There are 4 nested groupings, the coarsest first. Each group lies inside one group of the grouping before and may be the whole of it. The rows also spread widely along 16 directions, which tell nothing about the answers.
(in the rows, 128 means zero)
Known rows, each followed by its group in each grouping:
147 127 118 104 67 95 117 128 129 128 115 125 110 143 134 67 126 165 127
 106 85 97 138 136 143
sog Z_862 Z_688 Z_246
130 132 114 126 125 99 129 111 116 117 105 122 113 108 153 160 130 124
 142 151 146 153 112 126 123
Fifo Z_238 Z_878 Z_765
127 121 112 129 123 104 129 114 111 141 127 125 126 98 159 116 121 134
 129 150 139 149 108 121 128
sapov Z_43 Z_121 Z_28
135 123 124 92 111 107 97 140 122 108 120 125 110 139 149 121 151 127
 124 146 149 112 125 133 125
fid Z_51 Z_672 Z_627
100 97 126 134 152 111 145 137 98 151 126 140 144 104 98 138 120 107 124
 148 169 137 128 114 145
sog Z_38 Z_784 Z_304
141 99 94 125 112 136 115 164 114 81 126 141 172 106 132 170 122 110 113
 154 119 121 123 102 133
Fifo Z_266 Z_621 Z_498
137 135 161 138 128 97 133 108 139 147 140 131 124 106 147 126 140 151
 144 130 121 145 159 117 125
sog Z_862 Z_177 Z_251
136 100 126 97 103 123 139 136 111 124 122 140 137 101 133 117 135 145
 128 113 139 127 132 106 145
fid Z_193 Z_947 Z_523
170 108 133 93 125 121 148 106 145 122 118 137 110 97 135 165 159 132
 123 142 151 120 140 84 132
fid Z_65 Z_504 Z_974
131 83 100 121 90 109 145 112 108 141 118 127 151 140 92 118 135 152 109
 107 112 134 113 112 158
sapov Z_385 Z_205 Z_573
128 157 124 114 133 98 122 125 118 133 83 101 139 116 151 158 134 133
 144 131 125 164 146 108 128
fid Z_51 Z_156 Z_47
121 138 131 128 152 117 125 109 134 153 132 118 121 143 146 107 130 147
 118 146 131 146 138 111 115
sog Z_862 Z_757 Z_438
127 92 111 145 145 98 121 145 93 124 121 159 157 133 141 87 131 128 127
 183 127 128 95 110 148
sapov Z_250 Z_145 Z_172
115 97 137 107 118 138 119 110 153 135 161 116 134 145 113 137 119 118
 108 154 116 127 131 132 106
fid Z_193 Z_947 Z_908
127 109 143 103 137 121 131 133 136 130 116 132 155 116 130 122 122 163
 137 106 96 149 160 85 160
sog Z_38 Z_784 Z_800
109 142 118 157 134 77 106 158 107 109 114 114 125 124 125 124 108 120
 125 134 142 114 149 174 111
Fifo Z_238 Z_878 Z_230
115 97 153 88 123 119 149 110 120 167 131 137 117 72 122 147 129 120 145
 133 155 152 142 90 156
fid Z_65 Z_861 Z_852
139 106 129 139 103 140 168 126 127 125 121 139 136 126 109 172 156 138
 118 98 156 110 167 106 128
sapov Z_250 Z_145 Z_55
131 164 147 100 121 104 124 123 131 129 107 96 146 190 132 120 168 126
 121 122 140 116 129 163 112
sapov Z_43 Z_520 Z_85
151 124 146 136 179 113 142 127 142 104 116 142 161 138 133 140 148 127
 118 146 135 136 114 105 121
fid Z_51 Z_156 Z_173
130 114 130 118 111 109 121 114 128 124 135 120 138 126 132 154 148 136
 128 127 133 150 129 125 121
fid Z_269 Z_730 Z_258
105 86 142 122 145 74 144 126 109 107 114 123 128 115 111 108 114 151
 149 161 129 136 126 162 144
fid Z_193 Z_449 Z_349
154 141 117 110 150 95 122 99 145 142 112 103 116 126 121 145 143 140
 100 114 138 138 130 107 129
sog Z_862 Z_688 Z_376
86 119 151 123 177 84 106 151 112 97 117 112 140 80 160 163 97 122 174
 197 134 174 153 141 128
fid Z_193 Z_245 Z_196
118 80 106 133 109 104 111 132 102 124 144 131 147 117 108 146 136 121
 112 152 140 133 122 125 141
Fifo Z_266 Z_621 Z_516
130 133 157 110 160 119 109 129 149 144 135 133 137 129 147 134 144 127
 124 128 136 134 156 95 132
sapov Z_43 Z_520 Z_902
125 128 127 144 104 118 109 150 118 128 133 131 157 94 164 151 123 128
 144 147 108 138 170 107 123
sapov Z_43 Z_520 Z_85
134 116 154 89 115 111 116 127 120 144 125 130 135 128 131 136 169 125
 131 137 152 134 140 105 142
fid Z_51 Z_672 Z_627
124 155 138 133 155 107 95 125 132 114 127 121 120 137 169 145 145 137
 128 108 152 159 134 128 111
Fifo Z_238 Z_878 Z_765
133 119 117 143 93 84 139 121 111 165 127 116 132 122 104 73 121 163 112
 115 105 115 151 136 136
sog Z_862 Z_688 Z_376
127 101 100 114 115 102 122 132 119 126 106 141 102 145 110 118 129 103
 114 155 147 85 115 128 138
sapov Z_43 Z_520 Z_85
133 118 148 142 92 128 179 126 129 139 122 161 118 115 119 126 124 112
 145 154 133 97 148 120 121
Fifo Z_266 Z_621 Z_516
117 107 123 122 211 91 127 94 135 153 114 124 106 110 136 139 119 123
 124 202 154 155 120 93 135
sapov Z_43 Z_520 Z_902
136 109 80 170 134 96 138 115 130 132 111 126 121 139 110 115 95 122 102
 182 107 107 115 131 109
sapov Z_250 Z_145 Z_55
162 160 108 133 160 110 153 91 146 129 89 127 133 145 136 152 133 112
 115 140 122 150 79 100 114
sog Z_862 Z_177 Z_251
129 126 129 139 121 112 146 128 138 98 116 133 133 147 131 132 114 126
 135 148 111 118 117 149 115
sapov Z_385 Z_205 Z_573
157 122 140 144 134 112 156 104 150 137 151 135 125 106 124 116 130 149
 106 120 130 118 135 121 114
sog Z_862 Z_688 Z_376
113 122 144 89 128 130 110 111 129 135 151 122 131 121 146 139 135 114
 123 119 154 161 97 128 125
fid Z_193 Z_449 Z_349
135 113 96 104 120 139 124 162 141 98 128 129 141 136 115 88 88 131 92
 129 99 85 124 130 114
fid Z_269 Z_730 Z_258
124 134 134 79 125 126 163 98 132 140 105 103 112 116 134 154 137 129
 130 120 162 142 124 125 132
sapov Z_43 Z_121 Z_28
114 97 109 116 159 107 101 133 99 132 126 105 153 109 146 140 137 141
 119 195 142 160 137 101 131
fid Z_51 Z_156 Z_173
118 82 105 92 128 105 125 131 121 131 121 114 122 72 95 166 108 115 109
 122 150 124 139 112 160
sapov Z_43 Z_121 Z_28
120 113 141 114 84 110 153 133 134 93 133 148 110 117 135 97 96 127 148
 118 118 100 104 179 132
sapov Z_250 Z_145 Z_55
125 124 113 88 154 126 130 128 116 141 128 119 133 127 119 91 125 124 85
 105 169 127 90 122 132
fid Z_51 Z_156 Z_173
125 129 126 107 121 107 140 137 98 162 122 92 172 95 95 130 135 134 98
 89 156 140 149 125 138
fid Z_51 Z_156 Z_173
120 133 144 126 133 115 166 87 127 145 115 111 125 154 151 109 139 158
 148 177 119 159 122 135 104
fid Z_65 Z_861 Z_852
160 173 104 133 136 109 166 110 130 115 88 93 157 127 134 133 122 144
 107 103 122 145 101 141 98
fid Z_51 Z_156 Z_47

New rows. What belongs after each?
122 132 119 133 147 106 137 130 115 127 109 120 129 131 128 120 125 131
 119 146 146 131 126 133 114
fid Z_51 Z_672 Z_627
111 96 101 137 163 132 122 116 122 182 127 142 119 120 116 126 120 122
 94 131 152 141 142 59 142
sapov Z_43 Z_121 Z_28
137 115 123 123 139 77 122 123 126 119 89 136 104 126 134 99 125 162 141
 124 114 130 140 113 148
fid Z_193 Z_449 Z_349
143 118 140 103 122 112 130 113 126 116 134 133 151 139 149 119 154 140
 131 138 130 145 92 126 135
sog Z_38 Z_784 Z_800
117 81 127 104 114 128 145 118 117 114 138 153 135 131 137 98 126 150
 136 147 118 137 96 114 152
sog Z_862 Z_757 Z_438
127 108 135 119 127 127 121 129 167 89 125 148 110 153 140 138 112 114
 135 151 99 105 126 126 123
sapov Z_43 Z_121 Z_28
152 164 117 119 126 120 131 118 146 105 117 121 146 139 150 119 118 137
 111 85 108 145 91 133 115
Fifo Z_266 Z_621 Z_516
149 138 162 105 144 102 149 115 143 130 106 113 141 113 142 166 156 126
 143 160 139 136 153 115 127
sapov Z_43 Z_121 Z_28
158 134 115 118 111 124 100 113 158 102 135 137 111 165 167 109 143 159
 110 95 107 125 111 115 118
sapov Z_385 Z_205 Z_573
110 111 141 122 113 97 132 130 106 144 122 163 123 90 143 116 109 112
 161 125 133 153 105 111 164
sapov Z_385 Z_205 Z_573
139 151 140 125 127 121 142 119 146 109 116 120 140 137 149 143 127 140
 134 106 114 141 129 135 118
sapov Z_250 Z_145 Z_172
122 107 152 123 108 132 156 122 160 119 118 159 93 168 105 116 124 122
 138 126 115 86 150 128 121
fid Z_65 Z_861 Z_852
145 136 124 129 118 108 129 130 122 139 123 143 140 111 139 121 130 120
 124 128 128 130 117 103 132
sog Z_862 Z_757 Z_438
147 127 141 46 83 143 130 117 133 120 146 89 167 98 143 145 142 139 115
 104 125 148 113 134 127
fid Z_193 Z_449 Z_349
119 105 94 131 121 101 114 131 107 131 114 144 111 110 138 131 119 112
 129 152 146 124 114 111 141
sapov Z_43 Z_520 Z_902
100 99 134 122 88 123 151 91 106 128 124 154 101 126 176 135 138 148 183
 161 130 175 103 111 143
sog Z_862 Z_757 Z_438
146 119 113 114 144 99 127 123 123 135 118 122 136 85 131 126 117 125
 112 145 135 138 113 104 134
fid Z_51 Z_156 Z_173
140 142 138 161 146 66 144 69 125 203 95 114 112 138 131 125 162 158 141
 165 127 173 160 86 117
fid Z_269 Z_730 Z_258
141 131 91 112 114 99 94 164 105 99 107 112 160 104 149 135 118 131 122
 138 113 131 127 123 136
sog Z_38 Z_784 Z_800
136 112 136 150 124 99 99 148 139 99 145 172 94 118 146 116 134 140 131
 94 141 102 151 118 135
sog Z_862 Z_757 Z_438
139 129 121 132 111 105 169 130 101 96 93 138 136 122 150 104 132 154
 147 126 137 130 102 141 128
fid Z_51 Z_156 Z_173
144 137 120 123 113 115 149 113 117 139 108 139 136 140 145 109 142 130
 130 142 125 135 97 109 130
sog Z_862 Z_688 Z_376
156 124 138 124 105 95 150 140 123 100 128 129 142 92 125 139 141 127
 125 118 152 94 135 160 125
sapov Z_43 Z_520 Z_85
148 126 142 110 102 119 151 106 145 150 131 129 148 124 121 121 126 122
 120 123 107 127 115 120 132
sapov Z_250 Z_145 Z_55
104 92 102 104 104 99 150 107 81 157 104 109 123 108 114 137 135 138 140
 174 148 151 123 118 153
sog Z_862 Z_177 Z_251
130 135 130 120 187 76 123 123 103 130 101 118 115 99 161 132 147 140
 137 164 184 155 124 121 139
sapov Z_250 Z_145 Z_172
87 103 145 78 150 97 102 110 110 142 141 101 124 107 141 124 127 150 137
 144 150 181 127 131 158
Fifo Z_266 Z_621 Z_498
115 118 130 136 129 104 142 135 120 107 116 122 141 123 120 137 111 127
 133 146 124 128 132 152 123
Fifo Z_238 Z_878 Z_230
132 124 97 130 115 108 145 109 99 128 108 139 106 138 128 130 154 129
 115 96 187 131 87 128 131
sog Z_38 Z_784 Z_800
121 91 150 102 138 124 137 121 152 119 145 129 136 124 101 126 119 148
 116 99 114 130 144 123 141
fid Z_65 Z_861 Z_852
101 103 149 96 140 128 140 130 119 125 117 116 133 201 107 102 163 144
 119 162 150 110 143 144 123
fid Z_51 Z_672 Z_627
152 127 108 138 121 99 137 121 121 87 105 131 138 145 150 131 146 152
 132 144 119 132 104 131 122
sog Z_862 Z_757 Z_438
129 120 128 131 149 100 134 139 127 120 133 120 131 133 117 101 114 115
 109 188 136 95 129 157 101
fid Z_65 Z_504 Z_974
128 124 123 102 107 103 122 143 127 117 106 128 117 112 120 144 119 114
 135 122 133 111 143 127 143
sog Z_38 Z_784 Z_800
158 149 108 97 149 85 122 101 118 168 98 86 164 91 136 121 125 141 107
 149 110 177 106 92 135
fid Z_51 Z_672 Z_627
146 94 113 137 117 124 147 153 103 80 120 159 177 123 144 135 139 133
 133 158 122 125 98 113 139
sapov Z_385 Z_205 Z_573
138 137 134 130 110 111 132 124 119 113 118 119 150 121 156 154 148 132
 140 140 131 149 125 127 114
fid Z_51 Z_156 Z_173
137 131 143 118 136 108 128 118 152 136 128 115 137 100 119 153 110 117
 123 133 114 137 145 120 118
fid Z_193 Z_449 Z_349
142 146 107 128 59 124 152 107 122 137 118 110 128 88 161 154 119 141
 142 116 112 140 141 128 112
sapov Z_43 Z_520 Z_85
130 123 123 102 136 114 154 115 128 107 128 131 116 73 162 128 95 114
 140 166 145 133 84 144 124
sapov Z_43 Z_520 Z_85
159 125 152 103 110 115 154 119 157 121 127 137 133 103 129 129 121 129
 134 138 98 111 135 115 134
sog Z_862 Z_688 Z_376
126 158 179 136 75 104 153 151 135 125 109 142 146 155 106 127 127 80
 159 129 111 88 145 174 107
fid Z_193 Z_449 Z_349
103 144 109 88 140 124 105 112 120 149 108 96 139 141 146 136 119 135
 125 120 114 182 115 100 142
sog Z_862 Z_177 Z_251
106 88 86 109 159 117 137 112 101 148 78 127 118 146 103 138 132 128 113
 148 153 151 112 72 159
fid Z_51 Z_156 Z_173
145 126 140 80 134 132 116 120 153 156 143 111 135 136 121 107 140 147
 89 100 128 119 150 100 135
sapov Z_385 Z_205 Z_573
142 144 148 104 89 135 122 119 142 100 141 121 131 144 174 138 158 144
 138 125 127 136 126 143 99
fid Z_51 Z_672 Z_627
134 110 93 152 114 87 158 108 98 114 103 118 126 152 106 125 150 157 114
 128 150 124 109 150 124
sog Z_862 Z_757 Z_438
141 154 174 105 143 116 139 135 143 122 110 131 151 132 166 120 148 144
 150 120 120 138 151 114 132
sapov Z_43 Z_121 Z_28
138 143 104 146 135 91 130 130 118 144 104 111 123 117 122 124 118 124
 113 154 134 118 145 129 105
fid Z_65 Z_861 Z_852
131 120 141 109 129 137 122 155 144 118 139 131 138 143 126 118 134 130
 111 141 130 96 167 119 108
fid Z_269 Z_730 Z_258
111 131 136 123 151 130 176 144 114 133 116 137 133 121 110 95 109 135
 118 108 156 110 137 134 131
sog Z_862 Z_177 Z_251
116 138 140 148 174 89 129 114 139 132 120 116 134 147 122 124 116 122
 125 160 122 146 122 146 106
fid Z_65 Z_861 Z_852
124 133 126 118 128 90 158 117 116 133 105 117 124 109 109 128 113 119
 131 133 143 129 112 146 134
sog Z_862 Z_757 Z_438
112 154 114 118 166 121 123 148 124 115 88 115 116 113 175 138 103 128
 140 155 139 141 151 110 120
sapov Z_43 Z_121 Z_28
135 131 114 91 98 127 134 132 139 107 113 87 136 129 118 162 125 139 111
 109 124 112 159 144 122
sapov Z_250 Z_145 Z_55
137 125 134 86 107 140 134 119 142 127 145 113 134 122 135 139 134 124
 115 146 129 118 130 126 116
sog Z_862 Z_177 Z_251
149 162 143 122 112 101 139 120 135 130 101 115 135 146 155 114 143 156
 141 119 107 135 146 129 121
sapov Z_385 Z_205 Z_573
133 124 164 130 86 111 144 168 119 104 117 169 155 138 122 120 141 104
 159 129 123 90 139 140 140
sog Z_38 Z_784 Z_304
94 144 137 125 127 125 133 113 127 167 129 97 106 119 128 145 115 125
 128 133 157 145 172 132 97
fid Z_193 Z_245 Z_196
118 114 128 133 127 127 133 150 108 113 119 143 143 158 122 125 145 113
 122 149 153 108 127 132 115
fid Z_193 Z_449 Z_349
138 121 110 109 87 120 124 133 122 133 127 117 134 92 117 151 123 122
 111 101 133 126 138 118 128
fid Z_51 Z_672 Z_627
138 116 140 107 144 112 147 124 143 107 110 132 118 136 120 123 131 136
 125 140 133 114 128 127 128
fid Z_51 Z_672 Z_627
123 172 131 113 104 139 143 133 151 154 108 99 126 120 132 135 94 128
 123 93 106 121 181 123 111
sapov Z_250 Z_145 Z_55
141 127 135 108 131 135 157 121 137 137 141 127 142 97 123 130 119 123
 110 130 137 122 124 117 121
sog Z_862 Z_177 Z_251
138 101 108 113 137 95 139 128 102 110 91 122 144 134 123 119 148 151
 123 152 138 131 115 115 145
fid Z_51 Z_156 Z_173
135 144 121 102 129 129 129 135 135 85 117 125 139 112 165 157 116 123
 138 137 125 143 106 125 121
sog Z_862 Z_757 Z_438
128 147 132 109 129 121 152 143 130 115 109 131 136 135 132 83 104 142
 126 104 111 112 123 140 131
sog Z_862 Z_177 Z_251
148 131 125 130 137 123 151 121 128 136 144 128 157 102 133 117 121 136
 101 115 137 136 108 121 119
sapov Z_385 Z_205 Z_573
133 131 115 142 92 111 130 134 102 125 114 121 156 133 135 142 145 135
 126 126 127 136 135 130 120
Fifo Z_238 Z_878 Z_230
121 98 127 98 89 102 171 118 129 70 98 131 111 83 137 148 83 132 178 161
 101 134 102 160 137
fid Z_193 Z_245 Z_196
139 118 134 150 137 86 122 120 133 143 108 164 129 115 150 94 113 131
 150 155 86 146 118 85 144
fid Z_51 Z_156 Z_47
146 137 127 124 179 126 122 135 122 143 127 130 156 129 147 116 156 148
 97 128 155 142 140 77 127
sog Z_862 Z_757 Z_438
128 97 117 154 106 110 144 138 118 124 112 165 102 128 128 92 122 157
 139 125 117 103 158 107 135
fid Z_65 Z_861 Z_852
135 156 133 103 152 108 169 102 139 121 92 116 138 108 122 172 111 97
 136 127 138 158 83 127 131
sog Z_862 Z_757 Z_438
143 151 124 157 147 100 134 139 126 123 103 150 144 119 136 145 120 101
 128 122 133 134 113 111 125
sapov Z_385 Z_205 Z_573
135 140 150 101 135 105 125 120 140 128 105 120 120 132 149 142 146 150
 144 116 128 144 157 107 141
sapov Z_385 Z_205 Z_573
91 142 125 121 104 129 101 128 116 137 128 115 99 175 135 151 156 123
 126 99 167 131 154 140 114
sog Z_862 Z_177 Z_251
135 133 115 120 104 114 130 125 137 116 118 118 99 101 146 157 118 132
 135 139 135 117 156 128 114
sog Z_38 Z_784 Z_800
130 127 119 88 119 107 119 115 131 161 112 113 113 124 113 110 125 131
 110 104 128 130 132 108 142
fid Z_65 Z_861 Z_852
112 124 122 105 78 154 168 148 123 126 113 144 128 126 102 134 99 83 129
 119 132 91 122 136 119
fid Z_65 Z_861 Z_852
96 116 140 123 108 99 128 118 109 147 134 132 115 115 128 123 124 130
 146 113 142 151 127 137 147
sog Z_862 Z_688 Z_376
124 92 97 121 159 101 130 142 89 128 100 146 157 149 110 106 146 117 107
 161 157 118 90 106 155
sapov Z_43 Z_520 Z_902
114 117 112 106 133 123 151 100 134 137 96 113 85 141 125 139 128 147
 123 117 153 130 143 115 133
sapov Z_43 Z_121 Z_28
123 137 153 142 144 117 151 118 136 148 129 133 137 143 125 102 124 130
 124 135 131 130 136 129 103
fid Z_193 Z_245 Z_196
99 90 124 139 135 82 125 136 122 143 101 136 109 138 86 128 109 115 138
 175 118 112 165 119 140
fid Z_269 Z_730 Z_258
107 106 141 94 168 97 120 120 105 106 128 96 143 95 165 154 147 178 150
 152 160 188 142 130 146
sog Z_38 Z_784 Z_800
133 119 119 130 144 126 100 144 142 104 136 136 124 123 152 146 121 120
 118 159 124 120 148 106 109
fid Z_65 Z_504 Z_974
138 135 147 107 109 93 127 119 134 121 114 115 133 149 139 108 145 158
 144 127 108 131 138 143 133
sog Z_38 Z_784 Z_304
150 119 128 128 82 113 159 111 125 133 125 117 145 95 151 134 124 147
 147 183 96 130 143 127 118
sapov Z_250 Z_145 Z_172
